The same things were measured in two ways. Each way mixes the same 9 hidden numbers, adds some noise and spreads widely along 5 directions of its own, which tell nothing about the thing.
Some things both ways: the first way, then the second way.
-.22; -.17; .02; -.11; .17; -.04; -.12; .11; -.11; .37; .09; .20; .09; -.21; .07; .07; .04; .11; .13; .21; -.08; .14; -.20
.08; -.11; -.10; .08; -.04; -.12; -.14; -.02; .05; -.32; .13; -.18; -.22; .41; .45

.07; .43; -.03; -.11; -.10; .10; .05; -.23; .15; -.31; -.03; -.02; .04; -.02; .20; .07; -.16; .22; .09; -.22; .24; .03; .22
.09; -.06; -.35; .18; -.20; -.30; -.02; .04; .29; -.41; .03; -.17; -.34; .35; .47

.28; -.29; -.15; .24; -.32; .30; .32; -.06; .09; -.41; -.15; -.16; -.25; .22; -.11; .16; .21; -.47; -.16; .08; .25; -.06; .17
-.18; .04; .35; -.07; -.03; -.04; .01; -.31; -.09; .10; .03; -.12; -.13; .30; -.15

.19; -.15; -.16; .23; .09; .03; -.28; .41; -.17; .06; .03; -.05; -.14; -.17; .03; .13; .26; -.37; .22; .43; -.38; .34; -.29
-.08; -.08; -.13; .03; .04; .08; -.09; .05; -.03; -.54; .07; .10; -.13; .03; .56

.03; -.07; -.06; -.06; -.24; -.15; -.02; -.01; -.09; .14; -.14; .06; .03; .09; -.08; .07; .04; .12; .00; -.06; -.07; -.06; .06
.23; .51; .07; -.15; -.04; -.05; .10; -.18; .07; .08; .02; .15; -.06; .34; .13

.07; -.29; -.21; -.06; .07; .07; .36; .04; .26; .17; .13; -.08; .04; .28; .14; -.14; .18; -.15; -.04; .17; .01; -.02; -.01
-.11; .07; -.07; -.48; -.05; .17; -.02; -.26; .07; .07; .13; -.21; -.16; .33; -.14

.34; .03; -.09; .16; -.32; -.11; -.11; .48; -.08; -.30; -.16; .12; -.24; .01; .11; -.02; .11; -.08; .09; .17; -.36; .34; .09
-.25; .26; .47; -.56; .20; .14; .08; -.27; -.39; .03; .01; .14; -.06; .11; .00

.19; .27; -.34; -.11; .08; -.31; -.20; -.10; .04; .39; .23; -.29; .50; .14; .06; .24; .22; .24; .31; .23; -.33; .08; -.12
-.01; .32; -.19; -.38; -.20; -.43; -.08; -.42; .35; -.41; .31; -.03; -.37; .67; .22

.01; .40; -.29; -.26; .16; -.27; -.02; -.01; -.05; .53; .39; .02; .37; -.08; .16; -.15; -.08; .30; .26; -.16; -.31; -.20; -.10
.47; .48; -.41; -.45; .00; .14; -.11; -.28; .37; -.13; .25; .10; .13; .43; .27

.28; .18; -.40; .08; -.31; .09; .33; -.19; .03; -.36; -.24; -.15; .27; .10; -.17; .37; .03; -.43; -.08; .02; .04; -.04; .10
-.13; .03; -.23; .12; -.19; -.22; -.08; -.17; .45; -.08; .24; -.23; .00; .29; .37

.40; -.18; -.11; -.04; -.29; .36; .35; -.15; -.06; -.21; -.24; .01; -.08; .07; -.13; .46; .32; -.39; -.02; .24; .22; -.01; .03
.45; .27; -.08; .58; -.41; -.26; -.03; -.33; .54; .05; .29; .20; -.02; .30; .41

.01; .34; -.10; .05; -.08; .18; .30; .08; .19; -.69; .32; -.02; -.13; -.27; .25; -.18; -.29; .00; -.09; .06; .11; .16; .12
.04; .15; .25; .29; -.17; .65; .60; -.03; .10; .46; -.22; .10; .11; -.16; .18

.28; .13; -.16; .20; -.15; -.12; -.19; .23; -.28; .01; .33; -.32; .02; -.28; -.13; .18; .16; -.15; .16; .41; -.39; .19; -.30
.06; .11; -.17; .53; -.28; -.14; .08; .00; .11; .10; -.23; -.01; -.24; .36; .32

.23; .11; .00; -.11; -.03; .07; -.05; .27; -.18; -.19; .25; .02; -.17; -.41; .10; -.22; -.06; .00; .09; .38; -.14; .30; -.20
.18; .12; .09; -.32; .27; .11; -.47; -.43; -.03; -.13; .18; -.33; -.40; .59; -.06

-.19; .11; .03; .05; .15; -.20; -.40; -.11; -.15; .40; .47; -.22; .31; -.23; -.02; -.12; -.13; .47; .08; .11; .17; .11; -.09
.23; .21; .04; -.28; -.12; .15; .36; .11; .11; -.46; .02; .01; -.01; .20; .57

.12; -.01; .09; .25; -.08; .39; .22; .10; .23; -.31; .04; -.15; -.51; .21; .09; -.18; -.14; -.45; -.15; -.28; .38; -.16; -.06
-.04; .15; -.06; .08; -.09; .30; .21; .06; -.04; -.30; .02; .22; -.01; .15; .62

-.13; -.24; -.09; -.01; -.03; -.26; -.06; .18; -.14; .45; .08; .06; .32; -.03; -.09; .15; .10; .11; .01; .35; -.22; .17; -.17
.00; .23; .17; -.25; -.18; .06; .31; -.10; .04; .05; .13; .04; .07; .24; .41

.19; -.11; .14; -.29; -.22; .20; .17; -.15; -.11; -.17; -.50; .16; -.35; -.14; .03; -.41; -.12; .06; -.07; -.20; .20; .04; .19
.42; .30; -.59; .13; .19; .17; -.56; .02; .23; .01; -.24; -.24; -.33; .24; -.28

-.31; .01; .18; -.10; -.10; .10; .16; -.29; -.02; -.05; .18; .01; -.10; -.28; .06; -.12; -.18; .43; -.07; -.17; .30; -.10; .18
.50; .17; .12; .13; -.35; -.13; .48; -.03; .37; -.09; -.02; .01; .12; .29; .34

.08; .02; -.24; -.28; .17; -.11; .06; .22; .03; .23; -.04; .22; .12; -.07; .27; -.04; .17; .07; .27; .27; -.45; .24; -.11
-.10; .11; .07; -.47; .04; .18; -.08; -.42; .04; -.20; .30; .09; -.02; .26; .05

-.15; .02; .27; -.17; -.10; .24; .57; .17; .09; -.17; -.09; .21; -.31; -.27; .15; -.10; -.24; -.07; -.09; .03; -.08; .10; -.23
-.04; -.02; .30; -.65; .24; .76; .13; -.37; -.28; -.26; .06; -.06; -.02; .27; .27

-.05; .23; -.10; -.12; -.01; -.32; -.33; .32; -.26; .04; .00; .12; .04; -.45; .08; -.06; -.11; .19; .26; .25; -.63; .35; -.24
-.01; .12; -.10; .04; .10; .35; .12; .13; -.15; -.19; -.24; .12; -.12; .09; .33

-.31; -.26; .01; -.19; -.16; -.16; .12; -.11; -.11; .33; -.28; .18; .14; -.05; -.15; .27; .03; .13; .00; .03; -.15; -.05; -.07
.07; .12; -.03; .13; -.03; .22; .16; .05; -.12; .10; -.28; -.02; -.15; .28; .13

.14; .25; .00; -.12; -.27; -.17; .12; .15; -.06; .00; -.19; .19; .13; -.09; .14; .26; .07; .32; .17; .09; -.38; .27; .09
-.12; .40; .59; -.32; -.05; -.30; .03; -.78; .01; .29; .23; .05; -.19; .51; -.08

.20; .30; -.01; .28; -.06; .30; .13; .04; .29; -.48; .22; -.23; -.42; .11; .28; -.34; -.18; -.13; -.03; -.39; .31; -.06; .20
.26; .34; -.27; -.07; -.08; .21; .25; .06; .30; -.25; -.04; .21; -.01; -.09; .49

Other things, the second way, with their names:
(144): -.08; .27; .03; .16; -.11; .29; .00; -.38; .11; .05; .02; .05; -.17; .51; -.07
(426): -.07; -.19; .25; -.36; .21; .50; -.01; -.02; -.40; -.32; -.03; .00; .09; .06; .01
(223): -.17; -.27; -.24; .38; -.53; -.18; .32; .11; .32; -.12; -.03; -.13; -.01; .20; .28
(358): .12; .08; .03; .07; -.11; .06; .00; -.44; .20; .18; .04; .00; .00; .35; -.22
(71): -.23; .14; .37; .08; -.09; .06; -.01; -.44; -.19; .26; .06; .09; -.14; .44; -.09
(218): -.20; -.16; -.27; .49; -.36; .17; .20; .10; .12; -.02; -.16; -.02; -.01; .27; .07
(436): -.25; -.04; .12; .52; -.33; -.19; .14; -.30; .38; -.30; .22; .03; .03; .35; .46
(341): -.06; .01; -.15; -.22; .11; .42; .05; .19; -.15; -.07; -.19; -.18; -.22; .12; .08
(263): .04; -.05; -.02; -.01; -.17; .16; -.05; -.38; .12; -.17; .21; .05; -.09; .43; .06
(55): .00; -.21; -.41; .42; -.42; -.12; .10; .10; .15; -.17; -.07; .12; -.13; .18; .30
(425): -.50; -.28; .04; -.14; -.02; -.21; -.03; .06; -.06; -.34; .05; -.30; -.12; .22; .00
(131): .02; .18; .21; -.71; .24; .37; .03; -.16; -.17; -.28; .19; .12; .32; .08; .17
(429): -.07; -.14; -.09; .12; -.08; .17; -.01; -.06; -.08; -.16; -.17; -.15; -.26; .30; .16
(69): .13; -.10; -.14; .19; -.36; .13; .42; .15; .11; -.19; -.19; .07; -.06; .11; .32
(369): -.48; .14; -.04; -.17; .15; -.24; -.24; -.15; .07; -.16; .09; -.24; -.22; .25; .00
(394): -.05; -.02; -.20; -.29; .07; .15; -.07; .13; -.38; -.11; -.27; .15; -.08; .00; -.08
(384): .06; -.20; -.10; .22; -.06; .40; .00; .01; -.24; -.25; -.23; -.01; -.25; .28; .46
(342): .04; -.01; -.25; .19; -.17; .15; .00; .03; .21; -.16; .01; -.06; .07; .21; .22
(257): -.06; .49; .61; -.10; .06; -.13; .03; -.76; .04; .26; .09; .12; -.26; .33; -.04
(191): .07; .15; -.12; .17; .05; .14; -.04; -.01; .16; -.06; -.19; -.16; -.45; .02; .10
(264): .04; -.07; .05; -.10; .07; .52; .05; .09; -.23; .14; -.21; -.18; -.15; -.03; .01
(112): -.10; -.10; .03; .22; -.13; -.08; -.11; -.02; -.05; -.10; .14; .01; .16; .31; .20
(81): -.14; .07; .03; -.72; .19; -.07; -.10; -.13; -.18; -.62; .10; -.05; -.24; .33; .31
(8): .12; .31; -.01; .09; .01; .36; .11; -.11; .18; .10; -.08; -.07; -.23; .17; .19
(177): .03; .04; .18; .34; -.21; -.12; .08; -.16; .00; .07; -.18; -.13; -.13; .47; .05
(124): -.23; -.30; .08; .24; -.29; .35; .20; -.13; -.04; -.10; .00; -.01; -.13; .19; .05
(17): .46; .62; -.41; .23; -.37; .10; .31; -.06; .71; -.01; .03; .20; .14; .30; .16
(416): .22; .74; .16; .45; -.02; -.04; .12; -.33; .38; .41; -.08; .15; -.14; .19; .24
(206): -.11; .20; .12; -.05; .26; .17; -.32; -.39; -.06; .05; .00; -.06; -.13; .30; -.32
(357): .30; .24; -.21; .24; -.05; .43; .26; .31; .17; .07; -.38; -.06; -.10; -.18; .23
(314): -.12; -.10; .28; -.41; .36; .62; -.05; -.21; -.43; -.05; -.11; -.11; -.04; .05; .06
(251): .15; .38; -.27; .17; .07; .10; -.17; -.16; .37; -.03; -.02; -.02; -.15; .09; .23
(328): -.25; .27; -.55; .20; -.20; -.17; -.19; .11; -.01; .06; -.24; -.10; -.65; .43; .12
(292): -.23; -.35; -.04; .05; .12; -.04; -.48; -.03; -.30; -.17; -.03; -.49; -.51; .51; .06

Some of these things the first way, each followed by its name:
.34; .14; -.01; .13; -.33; -.05; -.06; .32; -.07; -.37; -.20; -.05; -.29; -.04; .05; -.02; .02; -.11; .07; .12; -.31; .29; -.03 | (81)
-.13; -.23; -.09; -.17; .17; .01; -.11; .02; -.14; .34; -.02; .26; .04; -.17; .09; -.09; .08; .11; .11; .08; .01; .06; .00 | (426)
.24; .22; -.27; .01; .02; .05; .06; .04; .09; -.33; .33; -.23; -.03; -.17; .20; -.19; .02; -.03; .13; .22; -.13; .16; .03 | (223)
.47; -.17; -.41; .23; -.08; -.25; -.31; .01; .00; .53; .14; -.53; .48; .59; -.26; .36; .46; -.28; .13; .39; -.09; .02; -.22 | (328)
-.11; -.29; -.26; .11; .41; -.01; -.32; .17; -.14; .61; .38; .03; -.02; -.05; .08; -.26; .16; -.15; .17; -.01; -.02; -.16; -.17 | (112)
-.14; -.04; -.22; .27; .18; -.02; -.19; .05; .17; .11; -.07; -.12; -.02; .19; .16; -.29; -.07; -.14; .04; -.34; .04; -.02; .13 | (369)
-.28; -.23; .18; .15; -.18; -.05; .02; .16; -.19; .06; -.31; .03; -.15; -.30; -.14; .10; -.09; -.07; -.05; .10; -.27; .22; -.20 | (416)
.31; -.08; -.19; -.10; -.33; -.03; .14; -.01; -.19; -.37; -.04; -.38; -.22; -.28; -.23; -.24; -.02; -.30; -.07; .38; -.32; .09; -.22 | (17)
-.14; .24; -.29; -.20; .09; -.16; -.24; -.20; .06; -.05; -.22; .17; .29; -.05; .22; -.16; -.16; .35; .15; -.22; .06; .12; .35 | (425)
.09; .49; -.36; .12; .11; .06; -.07; -.22; .17; .03; .38; -.03; .18; .23; .23; -.21; -.17; .13; .08; -.67; .45; -.40; .41 | (131)
.31; .26; .04; -.18; -.40; .14; .29; -.15; -.17; -.16; -.25; .05; .16; -.11; -.19; .63; .06; -.11; .04; .19; .05; .06; -.12 | (384)
.03; .24; .02; -.21; -.08; .12; .18; -.26; .17; -.20; .04; .03; -.01; -.01; .23; -.04; -.09; .35; .06; -.16; .28; -.01; .27 | (69)
-.14; -.42; .07; .20; -.10; .12; .05; -.17; -.07; .11; -.04; -.20; .00; -.04; -.20; .01; .05; -.08; -.20; .14; .35; .04; .02 | (357)
-.34; -.09; -.10; -.11; .37; .07; -.04; -.18; .08; .53; -.04; .16; .03; .00; .23; -.23; -.02; .15; .18; -.43; .10; -.22; .09 | (206)
-.13; -.18; -.07; -.32; .40; .13; .11; -.04; .14; .32; .19; .10; .08; -.12; .30; -.12; .13; .14; .19; .33; .01; .18; -.15 | (124)
.40; -.01; -.11; -.11; -.27; -.04; .01; .21; -.01; -.07; -.39; .26; -.25; .22; .19; -.08; .22; .05; .16; -.12; -.22; .09; .28 | (394)
-.40; -.35; -.12; -.28; .15; -.28; -.08; -.07; -.05; .60; -.17; .23; .46; .01; -.03; .11; .05; .28; .04; .24; -.10; .13; -.08 | (341)
